Each cloud of rows lies close to a flat space through zero, with a little noise off it, and is much wider in some directions of that space than in others. After each cloud: how many dimensions does that space have?
(in the rows, 128 means zero)

[[ 85 145 105 115 141  92  69 134 162  55  85 194 108 127  49 134 204 123
  142 189 154 140 135]
 [109 125 109 112 113 123  66 106 104  68 140 147 110 118 100 150 151 117
  111 137 104 123 118]
 [189 211 171 102 152 146 160  35  51 184 159 127 198 162  57 141 154 140
   99  86  26 183  95]
 [174 165 163  35 131 183 158 157 118 183  90 128 156  86 101 158 110 129
  144 141 138 145 147]
 [116 135 141 189 160  88 187 179 149 131  81  85 136 126 105 115 122 137
  166 113 178 135 160]
 [ 66 126 124 192 127  95 105 140 109  94 121 132  95 119 163 113 144  94
  128 119 143 123 179]
 [113 149 118 136 145 135  89  88 156 141 160 184 135 171  92  96 195 139
  116 140 118 137 114]
 [147 113 122 135  86 138 131 107  95 164 178 100 153 153 169 127  92 142
  100 119 113 125  71]
 [101 126 120 122 146 134  66 118 137 174 161 184 165 145  88 102 178 111
   92 149  89  98 179]
 [115 175 100 132 136 160  48  80 124  41 157 122 120 152  66 128 192 153
  122  95 107 133  89]
 [111  80  80 143  99 112 143 187 163  16  86  88  57 105 224 142  92 114
  181 127 189 109 119]
 [104 143 146 190 156 159 146  92 192 187 199 122 124 219 155  25 132 194
   95 120 122 115  74]
 [105 109 107 149 115 133 133 125 129  95 163 147  90 128 115 105 114 138
  104  96 122 124  68]
 [103  99 105 116 131  64  88 162 109  92  90 155  21  60 146 192 174  63
  186 162 224 148 229]
 [180 103 186 145 118 148 224 157 148 135  49 112 155 134 186 101  65 124
  146 130 140 152  98]
 [181  91 115  98 157 140 173 130 152 143 149 135  84 126 100 122 127 138
  145 104 143 141 110]
 [ 72 118 136 162 134 110  99 167 148 204 153 174 147 151  82  79 156 138
   93 177 164 105 161]
 [126 102 128 166  98 112 137 125  86 184 175 116 133 125 152 135  97 120
  101 102 135 128 112]
 [167 181 149  56 133 150 135  92 105 129  89 152 205 104  58 180 132 123
  119 127  48 147 116]
 [ 57 190 100  97 141 108 105 203 155 107  77 180 119 114  56 123 189 129
  162 189 187 133 167]
 [180 126 120  85 170 161 179 107 208 112  96 115 166 126 119 140 110 149
  154  94  75 113 119]
 [131  90  42  69 138 128 143 211 139  86 137 117  99 103 119 125 124 109
  158 113 128  86 163]
 [121 122  43 109 136  70  61 113  69  72 193 117  51 128 114 169 199 105
  154 128 144 137 168]
 [142  72  85  82 108 114 125 173 126  82 119 121  56  68 131 181 103 110
  161 133 188 120 134]
 [164 107 128  82 101 181 140 144  82 170 168 113 105 100 155 135  90 115
  116  96 137 129 118]
 [150 115 150  44 109 139  98 133 145 153  98 172 135 111  98 158 122 141
  120 217 148 133 111]
 [169 142 114 116 116 139 173 136 154  95  74  99 146 108 169 178 105 124
  187  98 152 145 109]]
 : 14

[[102 118 182 126 145 118  91 114 144 118 116 147 125 109 156 132 153 134
   93 126 130 176 122]
 [110 125 116 143 131 136 153 135 117 136 144 121 140 115 145 120  85 119
  127 152 135 106 138]
 [163 102 131 121  87 103 170 160 111  86 134 131 138 127 105 135 126 120
  177 118 106  68 149]
 [159 123 127 111  92  92 177 193 128 110 173 111 144 102 119 100  83 136
  170 111 102  95 133]
 [143 134 127 124  76 105 120 122 103 142  91  85 102 169  98 121 142 131
  121 152 111 153 100]
 [151 134 171 147 114 100 122 125 127 115 127 140 124 140 123 137 168 118
   87 118 105 156 123]
 [126 142  99 131 147 160 166 152 135 101 125 129 137 134 133 121 122 125
  152 133 135  53 153]
 [114 130 123 130 124 127 118  96 122  94 100 127 135 147 119 142 124 120
   80 149 128 105 139]
 [125 150  97 108 116 134 117 123 150 116 115  95 143  97 133  87 107 157
  108 120 118 131 118]
 [113 119 122 118 164 142 112 117 135 146 143 147 129 114 131 138 115 131
  150 117 145 144 128]
 [ 82 134 141  90 164 163  79 120 167 161 134 129 116  84 156 111 110 161
  139 120 144 178 103]
 [116 121 115 131 135 142 117 120 125 133 134 145 127 118 133 141  94 119
  121 164 143 109 136]
 [123 139 147 138 179 125 124 141 134 135 144 158 119 155 129 150 146 115
  120 122 146 147 131]
 [129 141 103 146 127 142 146 106 117 110 128 129 144 129 116 133 104 115
   99 143 117  94 142]
 [116 133 173 148 136 128 131 126 172 127 152 143 121  95 142 131 125 151
  116 104 126 153 121]
 [110 129 121 106 131 150 108  99 162 133 124 120 135 108 139 121 138 153
  125  90 133 136 124]
 [107 129 166 131 125 136 116 110 164 137 133 131 110 119 130 136 134 149
  120 108 127 155 113]
 [132 128 124 109 141 136 122 119 123 107 126 146 143 145 121 143 156 111
  116 110 121 101 144]
 [ 93 126 106  78 118 152  92 102 126 142 112 107 125 129 122 123  99 135
  125 145 129 126 115]
 [134 140 105 117 134 142 133 158 106 143 120 117 125 142 138 110 133 114
  141 155 130 111 128]
 [118 122 108 124 127 143  94  67 108 130 119 144 143 130 116 152 119 108
   81 143 122 129 135]
 [152 130 149  96  77  93 130 155 151  73 117 107 130 102 106 101 122 160
  131 112  91 120 117]
 [132 140 100 112 101 132 165 153 129 111 132  96 142 136 122 106 106 130
  136 125 116  72 138]
 [137 119 112 128 116 117 121 130 137 151 161 126 148  82 154 109  96 134
  116 123 135 143 130]
 [118  96 128  97 109 112 123 114 129 108 118 120 142 125 124 133 130 138
  153 100 130 117 134]
 [120 136 129 122 135 128 133 135 136 142 138 114 128 128 131 115 125 138
  133 110 128 148 118]
 [ 95 128  44 107 192 173 101 134 132 213 143 116 137 130 188 108 111 125
  157 134 211 136 138]]
 : 13

[[195 132 100 142 159 123 176 139 145 156 110 109 132 128 124 128 120 121
  118 132 186 131 130]
 [182 108 106 129 156 156 139 159 169 102 139 125 152 106 157 149  91 141
  117 132 185 119 126]
 [113 121 156  91  60 145 140 145 133 128 160 151 130 116 120 100 135 125
   78 172 118  84 130]
 [ 75  87 183 127 118 121 101 175 152 107 154 113  80  95 149 176 177  98
  101 140 115 111 100]
 [128 102 158 134 144 106 121 123 123 103 120 100 122 104 145 115 120 143
  128 110 145 124  80]
 [142 125  93 108 134 121 164  95 137 126 127 133 181 158 108 123  99 168
  123 125 167 145 150]
 [121 112 163 123 115 129 124 128 148 111 144 120 151  96 132 125 123 141
  118 115 140 108  94]
 [129 161  93 124 136 146 137 105 111 143 107 128 125 144 108 167 115 129
  145 114  93 165 155]
 [ 79 113 122  99 112 121 175 144 126 102 126  94 102  72 100 175  82 165
   76 180 100  94 141]
 [116 110 136 132 179 116  87 116 130 110 127 139 172 112 149 135 110 172
  174  76 134 128 111]
 [125  98 139 157 136 116 123 193 137 103 145  81  94  67 135 137 121 130
  105 156 145 113 110]
 [109 113 148 149 115 108 123 153 150 131 159 158 143 147 143 119 160 163
  124 158 144  88 121]
 [105 173 132 145 131 139  38 160  63 125 141 143  93 111 148  77 154  62
  164 143 116 106 128]
 [132  85 189 131 149 104  80 109 104 115  98  64  61 102 190 160 169  68
  157  66 124 177  52]
 [186  86 113 141 149  86 168  99 174 117  91 133 157 200 142 112 104 151
  165  82 200 218 128]
 [134 129 118  97  93 126 151 123 128 168 112 121  86 132 110 168 134  79
  132 136 100 171 150]
 [121 145 124 112  92 136 167 116 138 167 125 147 120 136 101 151 133 128
  112 151  84 111 152]
 [138 154 133 137  84 146 160 134 133 129 125 126 154 136 110 113 128 145
  104 124 139 147 152]
 [169 112 122 113 148 134 106 140 137 123 124 119 109  92 145 130  95  85
  153 120 148 135 103]
 [ 96 155 170 167  84 126 114 187 120 129 139 166 103 140 117  68 173 125
  107 159 105  97 139]
 [126  99 147 103 121 134 153 107 159  94 137  92 169  93 132 175  99 165
  105 103 160 137  97]
 [ 86 106 158  74  64 142  97 151  84 110 149 150  99  94 106  99 104 151
  105 145  48 130 119]
 [109 146 113 142 129 120 148 149 124 123 138 141 118 148  98 119 133 148
  102 173 134 109 134]
 [139 139 105 146 162 134 185 139 152 115 122 109 143 115 104 110 110 141
   71 159 162  75 149]
 [141 105 133 112 160 161 113 163 155  92 134 121 123 103 146 145 124  94
  100 109 156 134 129]
 [103 156 117 135 115 129 156 135 111 124 113 108  58 106  93 162 104 126
  105 181  66 109 113]
 [ 87 132 135 135 128 141  76 150  95 117 157 119  97 106 121 115 153 102
  116 147  85 107 123]]
 : 16

[[139 141 145 142 115 134  90 164 110 147 131 110 155 105  89 199  79 132
  100 136 164 163 118]
 [132 135 146 136 147 126 135 150 100 143 132 112 146 105  98 157 136 121
   85 151 163 138 136]
 [ 71 164 177 186 194 196 129  90 179  38 115 113 150 127 119 152 135 207
  201 149 147 133 106]
 [107 144 139 115 138 162 114 101 125 128  98 120 164 108 178 146 136 190
   85  79 145 126 118]
 [128 118 110 135 116  98 116 110 101 199 107 157 123 141 125 114  91  85
  103 117 113 117 138]
 [ 96 128 168 166 111 100 100 141 113 176  67 122 166 103 124 149  80  99
  103 122 110 175 143]
 [130 145 154  95 139 171 187 110 120  68  86  91 122 139 112 179  69 199
  132 176 143 122 100]
 [132 123 192 120 139 142 156 187  87 126 119 121 152 112 141 144 112 148
  123 144 123 129  66]
 [124 141 138 167 137  94 100 113 145 153 152 160 143 154 156 100 136  69
  141 117 114 120 149]
 [151 161  87 134 159 114 141 113  77 128  86 121  68 144 111 126 106 102
  136 187 139  83 126]
 [106 139  93 139 133  96 105  91 131 211 147 110  99 142  67 104 127 131
  126 118 149 131 159]
 [100 107 138 165  96 147 134 116 162  87 149 124 148 115  99 164 119 138
  124 111  92 186 175]
 [185 159  98 125 127 133 135 117  93 103 167 152 102 145 132 102 136  90
  127 146 126  94 139]
 [101 143 142 101 140 107 115  99 128 171 109 150 116 127 111 118 130  98
   99 113 112 118 155]
 [ 97 168 129 147 171 132 146 119 120 196 131 135 158 138 134 195  97 137
  105 103 143 145 137]
 [161 116 104 184 147  87 126 130 142  94 130 118 109 190 165  19 106 120
  160 184  98 147 117]
 [ 74 132  92 166 162 156 144  69 117 115 111 140 134 121 157 162 168 161
   93 109 139 105 131]
 [112 114 172 116 188  79 169 199 146 156 117 150 138 125 135 141 161 131
   72 146  94 178 101]
 [156 129 115 148 110  98 152 154 119 126 123 112  91 132 152 157 150 113
  152 136 110 101 146]
 [ 93 112  99 130 162 155 163 143  70 173 110 110 129 132 150 167 101 165
  101 130 152 111  83]
 [105 104 135 157 171 113 149 142 106 169 155 133 145 165 140 141  97 109
   90 157 151 118 105]
 [ 71 114 161 134 134  72  67 169 157 140 195  60 107 167 161  26 177 153
  116 127  90 177 124]
 [116 129 149 147 155 115 101 114 124 175 129 147 176 135 185 132 140  92
  105 113 188  76 116]
 [106 165 150 132 130 170 102  93 131  97  87  86 129  90 139 131 143 171
  113  94 126 130 212]
 [166 128 160 214 109  77 121 124 132 125 107 138 149 113 129  87 163 108
  156 144 110 135 127]
 [173 132  99 134 153 121 170 133 150  96  92 162  93 111 108 122 156  55
  174 158 116 103 208]
 [104 133 147 139  92  98 159 117  89 153 109 119 168 118  96 143  94  85
  133 167 120 165  89]]
 : 18

[[ 51  79 135  66 188  73 219 124 150 155 130 100 196 114 119 129 136 100
  149 123 162 112 127]
 [161 150 118 152 113 163  99 109 126 109 136 131  80 155 120 132 130 153
  151 137 125 114 129]
 [160 156 112 135 117 166  93 110 124 118 134 140  88 159 135 125 134 148
  134 137 116 117 125]
 [131 141 109 101 137 148 113 103 139 131 124 144 118 165 144 120 137 144
  128 143 127 104 114]
 [ 82  95 137 100 151  83 178 140 138 145 124 111 167 109 120 129 129 108
  134 124 145 129 129]
 [145 138 134 154 106 135  99 146 110 122 123 137 120 111 136 129 118 124
  102 121 115 153 125]
 [199 170 111 158 108 196  52  97 113 103 142 156  66 171 143 123 140 162
  127 134 112 126 129]
 [ 85 114 125  99 138  94 164 137 145 146 122 115 154 122 125 129 122 118
  129 132 133 113 123]
 [143 139 126 149 118 139 127 126 126 114 133 122 100 129 109 133 124 136
  154 130 131 123 134]
 [ 71  62 152  97 191  79 231 119 141 139 145  95 190 110 102 130 146 105
  176 109 177 131 155]
 [134 149 122 116 111 133 100 131 131 135 114 138 123 134 147 127 125 133
   99 139 110 116 114]
 [155 164 100 113 132 182  88  85 144 119 138 146  81 188 137 130 143 160
  149 154 119  92 117]
 [162 156 108 137 133 186  93  86 132 107 148 140  80 184 128 126 146 158
  160 146 127 106 128]
 [176 167 121 174  76 166  75 136 118 109 129 124  61 134 115 134 114 148
  138 142 111 127 128]
 [151 145 119 146 116 161 107 115 128 112 141 132  91 153 121 133 130 149
  154 135 130 121 130]
 [109 135 124 106 126 123 132 123 145 142 124 123 128 140 130 131 127 128
  128 140 122 107 119]
 [161 152 120 132 122 162  79 107 121 122 129 164 119 153 156 119 137 143
  103 130 111 131 117]
 [ 85 107 127  79 165 105 167 115 146 151 129 129 170 135 137 125 139 116
  126 129 138 113 124]
 [135 141 107 103 161 170 133  73 153 121 152 135  97 185 125 131 152 152
  181 143 140  84 129]
 [136 137 122 129 125 140 120 121 139 125 129 130 105 143 130 130 132 137
  142 134 132 112 124]
 [154 140 145 195  57 114 102 187  99 119 114 111  96  68 101 142  95 114
  112 116 117 157 137]
 [ 86  93 141  87 174  96 173 125 131 143 126 136 194 117 147 117 140 104
  112 115 143 144 128]
 [ 68  89 141  91 157  68 195 145 138 155 123 106 193  92 122 126 123  97
  124 120 147 133 129]
 [171 152 119 157 115 171 100 102 122 107 144 133  76 160 113 135 136 154
  169 134 132 117 142]
 [131 143 118 128 115 139 112 123 134 130 126 128 113 141 125 129 126 135
  133 134 121 114 119]
 [108 120 143 144  97  89 149 172 125 137 115 100 128  81 102 140 107 108
  127 129 130 132 127]
 [ 85 132 105  48 166 119 139 100 159 154 117 147 167 164 162 119 145 128
  102 140 121  93 102]]
 : 4

[[154 124 111 124 165 120 124 139 126 122 147 137 135 164 146 124 159 142
  121 154 122 150 120]
 [ 71 143 174 131 109 156 134 100 132 125 113  90 114 118 121 152  81 133
  143 117 130  92 132]
 [145 109 108 123 126 152 137 135 164 121 158 165 132 141 123 121 148 135
  126 114 119 137 129]
 [154 114 109 129  89 134 132 138 151 143 143 192 164 119 133 110 128 124
  132  96 123 152 142]
 [167 115  92 148 124 116 141 114 151 131 135 170 119 125 143 105 162 124
  113  95 138 159 117]
 [108 135 143 111 123 117 116 158 101 130 112  97 133  98  92 142 109 112
  135 152 127  98 140]
 [147 102  86 130  69 150 130 136 171 144 144 195 132 107 126 109 130 103
  127  58 137 140 139]
 [121 133 138 136 129 127 143 115 137 122 121 119 112 114 117 129 128 128
  124 121 130 119 124]
 [116 103  90 106  90 165 117 153 154 133 139 137  92 100  96 131 128  84
  124  79 143 100 132]
 [ 96 137 156 140 113 147 137  96 135 126 119 109 115 128 138 137 100 137
  136 112 133 116 127]
 [163 134 113 161 144  86 139 101 118 132 107 137 116 125 156 106 159 130
  115 123 142 165 109]
 [126 115 111 114  92 142 118 152 136 142 137 155 145 118 123 128 114 113
  135 107 128 121 142]
 [138 135 136 160 128 111 152  86 133 127 107 128 112 114 141 115 135 133
  121 105 138 141 115]
 [139 101  88 138  56 162 126 119 172 152 141 198 128 118 151 110 121 106
  127  43 142 144 135]
 [147 111  95 113 105 129 113 162 127 141 140 159 148 121 125 119 132 109
  126 119 127 135 140]
 [152 137 130 164 117  99 140  91 126 141 114 161 152 130 172 107 132 146
  127 108 134 169 124]
 [ 65 154 184 142 124 150 136  76 124 123 101  65  94 128 139 152  81 142
  139 119 138  95 119]
 [119 156 164 151 182  98 137  86  96 114 104  72 111 150 152 136 133 156
  122 172 129 135 106]
 [161 136 113 141 145  88 116 122  94 140 117 136 140 149 176 115 148 133
  120 145 139 167 116]
 [149 123 113 148 133 117 138 109 137 127 126 144 114 131 143 115 150 128
  119 110 136 149 116]
 [136 116 109 112 144 126 123 156 126 121 135 118 113 119  96 130 147 112
  120 141 129 115 127]
 [183 113  72 165 154 110 142  95 149 124 131 154  75 150 170  96 195 127
   94  93 155 175  90]
 [163 122 111 140 113 102 133 131 133 139 127 173 156 117 140 106 142 128
  127 117 128 158 131]
 [173  75  33  96  60 161 104 192 171 154 167 224 130 108 114 103 156  72
  118  55 140 138 145]
 [129 136 143 127 152 112 131 131 114 121 124 113 135 130 122 130 131 135
  129 155 122 127 126]
 [125 145 154 130 167 109 129 124 102 119 122 100 141 152 139 137 128 153
  130 174 116 133 124]
 [ 84 140 173 123 136 155 142 110 140 112 127  89 117 129 106 150 100 143
  139 138 119  95 131]]
 : 6
